Every row belongs to one group in each of 4 separate groupings. Each group adds its own fixed numbers to the row, and there is some noise. The rows also spread widely along 13 directions, which tell nothing about the answers.
In the rows, 128 means zero.
Known rows, each followed by its group in each grouping:
[127 112 119 135 150 158 135 134 112 126 150 105  97 117 111 131 153 119
 132  84 130 144 113  96 147 119 130 106 139 148 132 114 115 149 150 123
  97] => z_989 z_857 Q z_716
[163  81 117 170 180 196 166 146 108 164 123  69  94 141 145 139 213 108
  66  92 165 129 177 204 146 161 199 117 100 176 114  87 146 124 158 115
 101] => z_330 z_857 Q z_870
[138 134 156 133 119 158 123 182  60 162 155 128 139  59 101 158  90 122
 163  98  59  90 129 121 140  71  98  87  78  87  96  68 111 209 173  97
 112] => z_90 z_45 A z_6
[140 129 129 125 163 112 144 126 120 144 105  83 153 113 192 123 158  90
 116 132 150 123 142 176 143 119 192 166 121 154 121 138 178  95  98 134
 143] => z_570 z_649 A z_870
[153 129 129 126 106 178 134 143 104  93 128 135 120 149 153  95 157 106
  66 154 137 153 132 127 146 131 188 132 141 138 139  90 158 146 112 110
  71] => z_570 z_649 F z_6
[143 136 103 117 117 135 137 128 106 130 158 111 168 129 147 109  97 100
 143 108  84 152  89 113 145 122 134 113 169 114 133 119 144  99 130 108
 119] => z_177 z_45 F z_716
[101 165 152  97 145  86  86 139 165  91 113 138 136  91 118 132 108  90
 123 188 120 125  84 101  78  88 123 166 120 146 112 119 168 179  87 147
 149] => z_330 z_45 A z_731
[ 95 140  94 144 104 138  81 127  88 125 114 129 103 174 127 178 130 133
 100 114 115  92 184  35  73  94 180 196 161 160 156  61 135 162  89 120
  72] => z_177 z_45 A z_731
[132 118 158 108 152 151 148 109 146 130 143  96 136 113 132 114 159 119
 141  97 136 166  88 155 163 141 103 108 137 131 144 137 110 106 153 112
 135] => z_90 z_45 Q z_716
[145 125 172  95 155 156 158 104 114 155 114  88  93  79 175 142 143 126
 156  81 135 157 107  81 209  91 122 157 127  91 144 169 112  98 138 113
 158] => z_989 z_649 A z_731
[ 99 164 135 120 113 100  78 154  72 100 132 145 157 130 145  73 116  91
 170 131  93 105 114 110 131  92 148 108 165 105 123 125 181 157 125 123
  71] => z_989 z_45 A z_6
[140 126 172 101 146 132 112 141  94  95 107 117  99  97 177 101 144  91
 115 141 130 135 117 123 178 105 157 136 149  80 104 135 171 148 135 150
 142] => z_570 z_45 A z_731
[164 139 108 154 125 137 129 136  66 127 135 129 137 152 187 109  87  69
  76 142 102 144 161 111 113 146 182 161 167 127 118  91 166  91 125 123
 139] => z_177 z_857 F z_6
[161  85 104 114 158 151 158 123  95 131 135  74 125 132 161 127 153 111
  99  91 119 118 130 150 165 144 176 105 144 110  88 107 150 140 152 137
 122] => z_570 z_857 A z_716
[118 149 133 126 123 117  95 139  79 117 132 143 143 138 149  90 105  86
 135 130 110 126 127 114 130 122 141 123 154 125 118 114 150 137 143 113
  93] => z_989 z_649 A z_6
[109 134 132 152 132 155 126 120  52 149 137 131 118 133 138 135 162 135
 170  79 134 106 192 101 120 119 140 162 128 153 169 108 117 109 120 112
  73] => z_90 z_45 Q z_6
[124 104 115 123 172 107 127 127  79 131 131 103 147 139 156 127 166  95
 134 115 125  95 173 181 113 161 153 119 144 160  92 104 134 117 135 136
 116] => z_90 z_649 Q z_870
[153 109 100 116 138 153 149 124  56 123 138 128 128 120 150 143 136 124
 124 123 110 107 164 118 132 129 157 142 114 123 103  93 135 142 118 126
 103] => z_570 z_649 F z_731
[ 92 150 133 169 138 107 108 145  91 150 150  98 124 146 150 121 134 101
 138  88 101 134 153  97  99 112 155 135 180 171 145 102 137  93 116 110
 106] => z_989 z_857 F z_716
[122 134  86 157 140 169 110 100 104 132  82  81  99 182 172 118 154  99
 122 101 161 137 138 108 157 132 225 179 162 121 167 126 185 114 138 134
  94] => z_330 z_45 F z_716
[137 140 178 135 129 150 132 128 133 138 140 107 117 137 150 123 134 112
  98 106 114 171 108 122 131 138 103 126 136 127 150 107  96 108 155 100
 141] => z_570 z_857 F z_6
[138 107 103  60 165 111 144 108  99 117 108  85 138 117 161 141 166 124
 179 105 108  56 101 134 169 115 150 126 120  65  76 153 158 169 122 163
 122] => z_330 z_857 A z_870
[107 137 137 144 118 149 122 131  92 155 136 128 139 139 136 119 163 137
 131  99 131 123 163 121 115 116 144 150 136 153 154 108 143 125 106  93
  71] => z_90 z_857 A z_731
[169 106 146 101 155 141 201 131 106 153 162 110 161  75 156 133 163 133
 124 112 119 123 140 169 141 125 121 142  82 151 108 131 131  96  88 114
 144] => z_570 z_857 A z_870
[123  97 114 149 164 145 114 144 109 116 177 108 134 141  88  95 149  93
 121  88 113 158 126 160 103 175 101  51 154 186 119  89  97 124 189 117
  85] => z_570 z_45 Q z_6
[ 94 153 126 137 158  57  77 132 120 139 132  77 153 138 147 144  78  80
 149  92  72 113 107  93  77 119 109 122 174 129 110 110 114 130 161 138
 162] => z_570 z_857 A z_6
[109 125 191  77 166  89 129 114 181 130 149  63 153 105 147 123 140 107
 138  99  91 177  66 125 133 129  73 101 190 129 126 148  95  86 140 113
 183] => z_90 z_45 A z_731
[127 150 157 118  97 149 134 137  92 141 125 133 130 126 153 154 158 155
 135 116 107  89 134 120 136  91 131 157  90  99 141  97 123 163 101 106
 100] => z_570 z_857 F z_870
[141 152 106 127 136 134 129 132 110 139 105 101 136  93 157 143 106  96
 162 121 112 121 105 103 151  79 158 151 114 108 140 136 151 138 122 127
 130] => z_177 z_649 F z_6
[119 109 141  88 189  91 137 127 138 111 141  87 145 110 136 101 173  95
 151 119 118 108 105 169 118 143 116  93 140 144  84 141 142 128 127 147
 127] => z_330 z_857 A z_6
[117 134 104 125 154 120 103  98 118 129 107 149 123 143 109 163 121 122
 112 158 147  84 153 126  55 145 123 192  73 153 109  91 139 180 118 140
 131] => z_330 z_857 A z_731
[128 129 128 121 138 154 142 117 106 131 162 165 136  96  89 119 119 127
 150 125 137 138 127 122 112 129  90 147  82 170 138 114 120 134 120 106
 104] => z_989 z_45 A z_716
[110 145 124 140 178  73 114 157 109 147 111  71 155  65 154 133 137  88
 191 106 105  77 120 163 124  73 153 113 103 124  98 141 176 155 128 152
 140] => z_570 z_857 A z_6
[111 153 160 127 116 136 127 140 126 146 151 130 161 122 128 105 144 125
 128 123 117 146 119 129 105 113 120 142 131 160 151 111 146 110  96  83
  92] => z_330 z_45 A z_731

New rows. What belongs after each?
[149 131 117 124 133 179 143 102 130 129 106 119 114 138 149 132 141 122
  81 139 160 156 133  99 134 127 177 198 121 143 159 119 167 123 102 115
 118] => z_330 z_45 A z_731
[126 124  90 106 185  74 139 113 176 128 147  76 189 119 132 121 120  88
 131 122 113 147  83 154  83 154 114 122 147 185 113 147 143  95 115 140
 164] => z_570 z_857 A z_870
[114 143 136 101 126 100  94 117 137 103  97  86 132 159 173 145 125 101
 108 136 104 114  86 121 134 115 161 133 165  90 108 100 138 166 139 140
 145] => z_570 z_649 F z_716
[128 132 113 129 156  97 127 136  48 113 160 145 146 101 166  78 115  82
 153 124 121 133 162 102 115 133 142 152 165 151 109 145 177  81  94 146
 114] => z_570 z_857 A z_731
[157 120  89 111 140 126 139  98  53 108 144 131 159 157 171 108 104 104
 133 115 106 120 144 110 126 166 146 145 158 110 118 117 138  99 139 138
 121] => z_570 z_45 Q z_6
[147 121 165  72 118 128 179 119  97 114 165 116 168 123 180 110 171 148
 127 120  87 134 125 133 144 128 125 130 153 116 129 123 130  82  72 101
 118] => z_570 z_45 F z_731
[141 106 161 126 161 160 126 143 120 129 137 124  96  82 110 123 135  98
 111 124 140 140 112 160 151 133 105 105  98 122  92 104 125 176 178 131
 140] => z_90 z_857 A z_716
[146 110 133  95 155 133 148 130  83 128 152 118 125 100 138 140 125 112
 140 120  89 117 126 116 129 133 109 119 123 116  84 103 109 136 133 125
 136] => z_330 z_649 F z_731
[100 124 134 157 163 109 108 124  86 162 151 112 153 160 135 110 156 103
 148  88 128 118 170 179  82 171 112 112 144 185 116  97 110  85 154 103
  96] => z_330 z_649 Q z_731
[126 147 132 106 144 105 114 133 146 105 118 122 133 103 141 128 132  94
 137 141 128 128  80 122 132 105 120 142 127 122 126 146 144 144 117 146
 141] => z_177 z_857 Q z_870
[120 141 105  93 158  82 142 122 148 114 139  81 164 119 157 127 141 107
 151 112 100 134  82  97 126 106 142 127 172 149 131 159 148 106  90 139
 135] => z_989 z_857 Q z_870
[127 131  98 127 165 115 114 116 122 143 112 103 166 129 123 140 123 109
 153 126 112  96 108 176 102 136 127 116  92 117 103 112 150 165 160 128
 135] => z_330 z_45 Q z_731
[122 121 140 131 165 105 125 186  92 123 175 124 149  46 106  92 135  90
 165 120  97 127 114 156 119  99 105  67 118 158  81 123 157 154 126 131
 107] => z_570 z_857 A z_731
[127 141 198  90 118 117 111 120 141 107 131 143 142 135 150  98 131 112
 103 148 129 134  77 168 138 146  84 122 123  91 103 116 123 149 150 119
 145] => z_570 z_857 A z_716
[115 155 109 114 145 111 102 111  95 111  90 142 124 106 151 137 125 104
 171 151 148  88 127 100 122  95 155 187 100 112 122 139 170 169 103 153
 114] => z_330 z_649 Q z_731
[121 154  94 140  93 170 119 141 140 130 115 106 153 162 126 133 154 139
  99 126 122 133 102 100 122  88 198 142 140 139 175  92 179 174  97  90
  49] => z_330 z_45 Q z_731
[ 99 139 189 122 146 129 101 111 161 159  84  93 114 129 139 170 172 142
 126 115 145 101 119 170 125 110 106 149  83 105 133 113 110 178 155 111
 149] => z_90 z_857 A z_731
[ 92 135 125 130 163  83  75 149 103 127 126  91 150 125 133 107 124  86
 168 106  89 107 112 146 117 108 134  79 165 122  97 120 160 154 165 130
 117] => z_989 z_45 A z_731
[141 122 142 104 149 119 151 140 107 109 143  97 134 102 150 148 139 114
 120 131  83 115 130 121 112 111 139 126 128 134 109  97 126 135 104 134
 144] => z_570 z_45 F z_6
[120 132 163 115 171 114 140 150 105 124 153 130 124  55 120 124 139  97
 156 138 119 114 143 128  98 104 108 144  95 172 104 119 137 125  95 137
 135] => z_330 z_45 A z_6
[136 142 110 108 130 132 145 108 159 122 143  97 158 120 130 148 108 125
 125 109 111 161  68  91 126 116 123 143 139 138 155 121 119 124 118 119
 141] => z_570 z_45 Q z_716
[114 112 125  82 175  79  99 133  72  74 137 127 126 130 137 109 141  77
 155 151  90  72 136 142  98 153 124  94 151 119  45 100 133 166 138 169
 116] => z_330 z_649 F z_6
[125 132 144  97 119 138 131 106 141 102 127 114 152 164 153 107 171 128
  99 132 134 136 117 132 122 140 150 145 153 145 153 116 144 119  98 112
  91] => z_570 z_45 A z_6
[ 95 151 156 158 141 121  70 179 130 156  98  84 115 114 133 145 138  88
 119 120 114 104 119 147 119  76 165 108 122 129 105  80 157 198 161 110
 109] => z_330 z_649 A z_731
[131 141 114 126 145  96 118 133 133 123 118 102 156 135 148 154 122  98
 112 142 104  98 120 142  86 118 145 138 123 137 109  96 140 154 122 136
 142] => z_177 z_857 Q z_6
[139 141  86  98 119 127 133  90  82 122 133 149 164 123 148 118  87 115
 170 121 121 112 113  89 138 121 129 182 133 102 135 143 155 109 106 133
 120] => z_177 z_45 A z_716
[143 131 133  79 131 103 138 116 106 119 146 132 176 125 157 111 114 115
 137 129  97 113  92 141 130 142  98 129 128  96  98 135 134 128 124 129
 142] => z_570 z_857 A z_870
[118 160 112 130 120 102 115 128 161 159 111  59 220 158 162 124 136 115
 158  95  89 112  69 190 133 102 151  92 144 104 152 125 156 125 145  92
 111] => z_177 z_45 Q z_6
[141 149 101  64 113 101 138  86  81 131 123 135 187 112 168 144  81 138
 191 119  82  84 100  82 141  98 109 177 127  54 120 151 143 126  98 127
 144] => z_177 z_45 A z_731
[ 86 155 148 145 130  86  92 154 134 125 158 129 196 146 104 103 152 113
 142 131 103 110 123 200  49 136  96  85 121 192 131  82 125 138 126  99
  83] => z_570 z_45 Q z_6
[113 128 127 118 146 126 116 124 121 130 123 110 128 112 128 133 137 113
 147 111 129 114 112 120 136 110 132 133 130 121 119 123 143 163 134 135
 118] => z_90 z_857 A z_716
[128 153 168 112 148 102 117 129 158 116 119 113 150 106 159 110 118  80
 105 156 132 154  94 147 117 121 125 146 129 148 125 129 141 119 120 125
 159] => z_570 z_649 A z_6
[ 98 175 188 145 104 130 115 163 112 134 153 146 138 118 140 103 152 109
 125 139 118 141 142 114  91  98 131 152 133 184 159  91 133 108  73  85
  76] => z_330 z_649 F z_6
[103 143 154 154 131 130  98 163 110 161 137 132 160 135 123 103 157  98
 122 127 135 109 146 206  96 133 136 111 100 177 112  85 149 141 136  89
  77] => z_330 z_649 A z_870
[122 171 193 155 119 116 107 182 114 152 159 129 119  62 137 143  69  93
 105 122  84 169 110  67 104  71  93 148 130 141 131  92 118 135 125 101
 168] => z_570 z_857 A z_731
[116 133 119 116 163 126 139 106 102 116 133 123 130 104 130 109 162 119
 192 105 142 123 132 113 135 115 125 143 119 156 155 162 137 104 107 136
  98] => z_989 z_45 Q z_6
[115 124 100 165 142 154 102 107 132 142 131  99 129 217 127 125 147  97
  73 102 145 155 150 131  77 188 157 136 168 198 155  73 106 103 163  96
  81] => z_330 z_649 Q z_6
[110 149 137 141 141 117 117 151 129 137 140  95 130 127 130 144 132 103
 124 117  92 123 121  99  85 105 138 132 140 157 131  91 128 140 114 116
 117] => z_330 z_857 F z_6
[ 78 130 176 143 143 124  67 124 106 148 145 128  95 169  87 164 124 118
 122  90 102 101 159 101  49 155  61 132 130 163 122  47  47 155 184 108
 117] => z_330 z_45 A z_6
[123 171  92 147  76 148  78 133  58 123 134 176 169 166 131  94  74 114
 154 114 105 125 104  96 134 122 129 137 139  88 160 108 151 157 158 105
  62] => z_570 z_45 Q z_870
[147 155 127 127 110 124 132 121 134 140 138 108 166 148 167 132  79 104
  77 127  98 160 103  87 106 127 142 164 153 127 146 102 135 111 119 101
 148] => z_570 z_857 A z_6
[122 143  89 158 111 159  95 151  86 135 125 128 131 131 107 153  89 112
 122 125  88 124 136  89 101 101 155 132 126 123 135  67 148 194 148 106
  94] => z_90 z_45 F z_731
[145 133 147 128 131 148 140 136  60 133 180 136 133 121 147  77 113  97
 157  78  99 163 112  87 158 146  95 105 170 110 131 136 112  82 158 108
 101] => z_330 z_857 Q z_6
[125 149 122 113 126 148 113 110 148 103 112 139 126 127 106 156 110 120
 110 166 121 133 107  95  90 118 121 170 100 139 149  95 123 180 119 124
 133] => z_90 z_45 F z_6
[132 147  88 102 135 121  93 123 139 100 121 105 146 141 135 102  67  67
 120 132 101 162  52  63 137 128 148 121 186 105 118 131 155 155 161 135
 122] => z_330 z_649 A z_6
[117 138 158  96 145  88 120  78 121 151 167 126 167 165 150 123  82 110
 128 100  93 165 117 102  88 180  49 144 177 149 127 122  63  50 150  89
 170] => z_989 z_649 A z_731
[126 146 159 116 112 148 133 103 143 144 127 104 148 157 164 113 152 126
 112  98 140 162 110 114 146 132 132 154 152 142 179 130 112  86 121  87
 100] => z_570 z_649 A z_6
[140 130 187 114 126 162 147 137 112 144 152 116 121 114 145 124 144 121
 108 107 112 147 130 109 138 118 120 143 132 134 139 103 112 108 121  94
 120] => z_330 z_45 A z_6
[107 151 112 126 150 107 100  91  93 146 110 127 146 120 133 150  91 112
 188 111 119  96 143  99  97 120 109 182 108 123 142 128 124 133 139 133
 141] => z_90 z_45 A z_6
[ 86 166 204 133  98 149  96 164 180 133 130 109 114 125 112 130 171 123
 110 124 126 151  74 128 125  81 118 112 129 152 157  85 110 170 120  83
  84] => z_330 z_649 F z_716
[153 139 146 148 140 146 167 145 107 166 137 100 165 114 172 123 152 106
 110 122 128 131 149 179 125 120 171 141 101 163 132 102 153  96 105  90
 113] => z_330 z_649 Q z_6
[142 111 141 118 172 166 150 151 142  91 136 121  70  64 107 114 168  91
 108 152 156 157 103 119 146 110 149 131 105 161 108 124 158 165 108 154
 123] => z_330 z_857 F z_716
[122 150 157 101 128  90 123 143  94 128 143 145 178 111 142 140 122 124
 150 145  83  82 122 162  99 107 101 127  95 121 102  99 131 152 109 114
 136] => z_989 z_45 Q z_870
[142 134 116 102 157 136 122  90  98 100 114 137  94 114 131 156  93 110
 147 131 125 126 118  54 129 124 114 179 115 109 136 133 109 148 145 155
 157] => z_989 z_45 Q z_6
[ 89 179 158 121  94  94  95 119 144 124 152 146 186 149 122 125 103 130
 146 124 101 134  79 117  80 117  75 141 140 142 161 103 105 127 114  96
 115] => z_570 z_45 Q z_716
[112 146 151 127 191  69 138 155 146 117 153  88 158  50 138 102 142  70
 178 130 111 152 101 146 107  90 121 109 140 196 129 162 155  86  97 139
 155] => z_989 z_45 Q z_6
[122 168 163 142 105 124  97 144  95 160 147 143 159 140 152  99  78  99
 120 114  94 150 107 111 116 128 100 137 150 101 128 107 137 116 153  85
 126] => z_330 z_857 A z_731
[148 125 170  85 110 152 142 139 122  96 153 139 148 114 153  73 148 106
  97 142 134 165  80 145 179 129 131 105 151 115 112 123 148 129 117 110
  96] => z_570 z_649 A z_716
[105 147 123 132 134 136  98 106 146 148 123 107 133 152 104 140 125 136
 160  84 117 140  74 108 129 122  83 109 123 114 157 130  97 162 181 102
 111] => z_989 z_857 Q z_731
[142 124 159  95 169 123 143 123  78 122 104 122  96  59 167 154 151 115
 170 131 134  89 137 125 172  85 135 153  81  92  96 145 138 159 122 152
 156] => z_989 z_649 Q z_731
[154 134 119 131 141 179 161 124 139 133 105 103 107 118 160 123 172 113
 100 137 165 154 116 124 158 115 192 183 106 144 159 145 178 116  89 125
 114] => z_330 z_857 F z_870
[149  91 135  98 145 147 154 166  69  81 169 123 109 114 134  99 185 112
 108 118  97 115 139 116 153 123 158  69 162 132  84  96 142 164 119 135
  68] => z_989 z_857 Q z_6
[136 140 157 106 141 147 130 128 128  92 113 125  98 115 147 122 150 101
 105 164 133 136 118 106 125 114 154 166 124 131 134 117 152 142  97 140
 129] => z_330 z_45 F z_6
[124 141 162 139 150 127 127 166 105 133 149 121 114  77 130 125 130  94
 139 130 107 122 118 134 117 100 123 125 107 140 101 102 144 147 119 128
 133] => z_330 z_857 F z_716
[144  87  89  81 178 125 195 103 168 136 147   4 165 126 157 155 191 136
 129  60  94 137 103 116 146 120 176 103 179 165 139 139 126  83  94 125
 123] => z_570 z_45 A z_6
[134 138 115 123 152 137 118 139  95 112 108 134 121  84 143 115 126  79
 148 154 139 129 123 133 148 109 157 149 110 129 117 136 171 152 122 145
 124] => z_90 z_649 F z_870
[121 153  76 133 138 137 112 133 115 115 131 135 148 107 104 114 105 102
 157 146 115 138 101  97  99 106 145 145 114 149 140 125 178 157 107 127
  96] => z_330 z_45 F z_731
[136 140 130 145 145 134 135 185  70 138 129 114 152  43 129 129 145 112
 192 116 103  77 126 174 153  54 153  92  58 110 110 115 174 191 129 129
  94] => z_570 z_45 Q z_6
[133 144 124  92 115 135 146 117  93 127 116 112 152 130 170 142 146 139
 141 124 107  78 135  94 134  88 178 177 123 102 134 114 167 146  72 120
  94] => z_330 z_45 A z_6
[118 121 107  90 147  92 108 135  97  92 120  96 125 133 158 161 141 105
 129 121  95  83 123  87 121 106 162 131 163 121  92 100 128 172 113 162
 119] => z_570 z_649 Q z_870
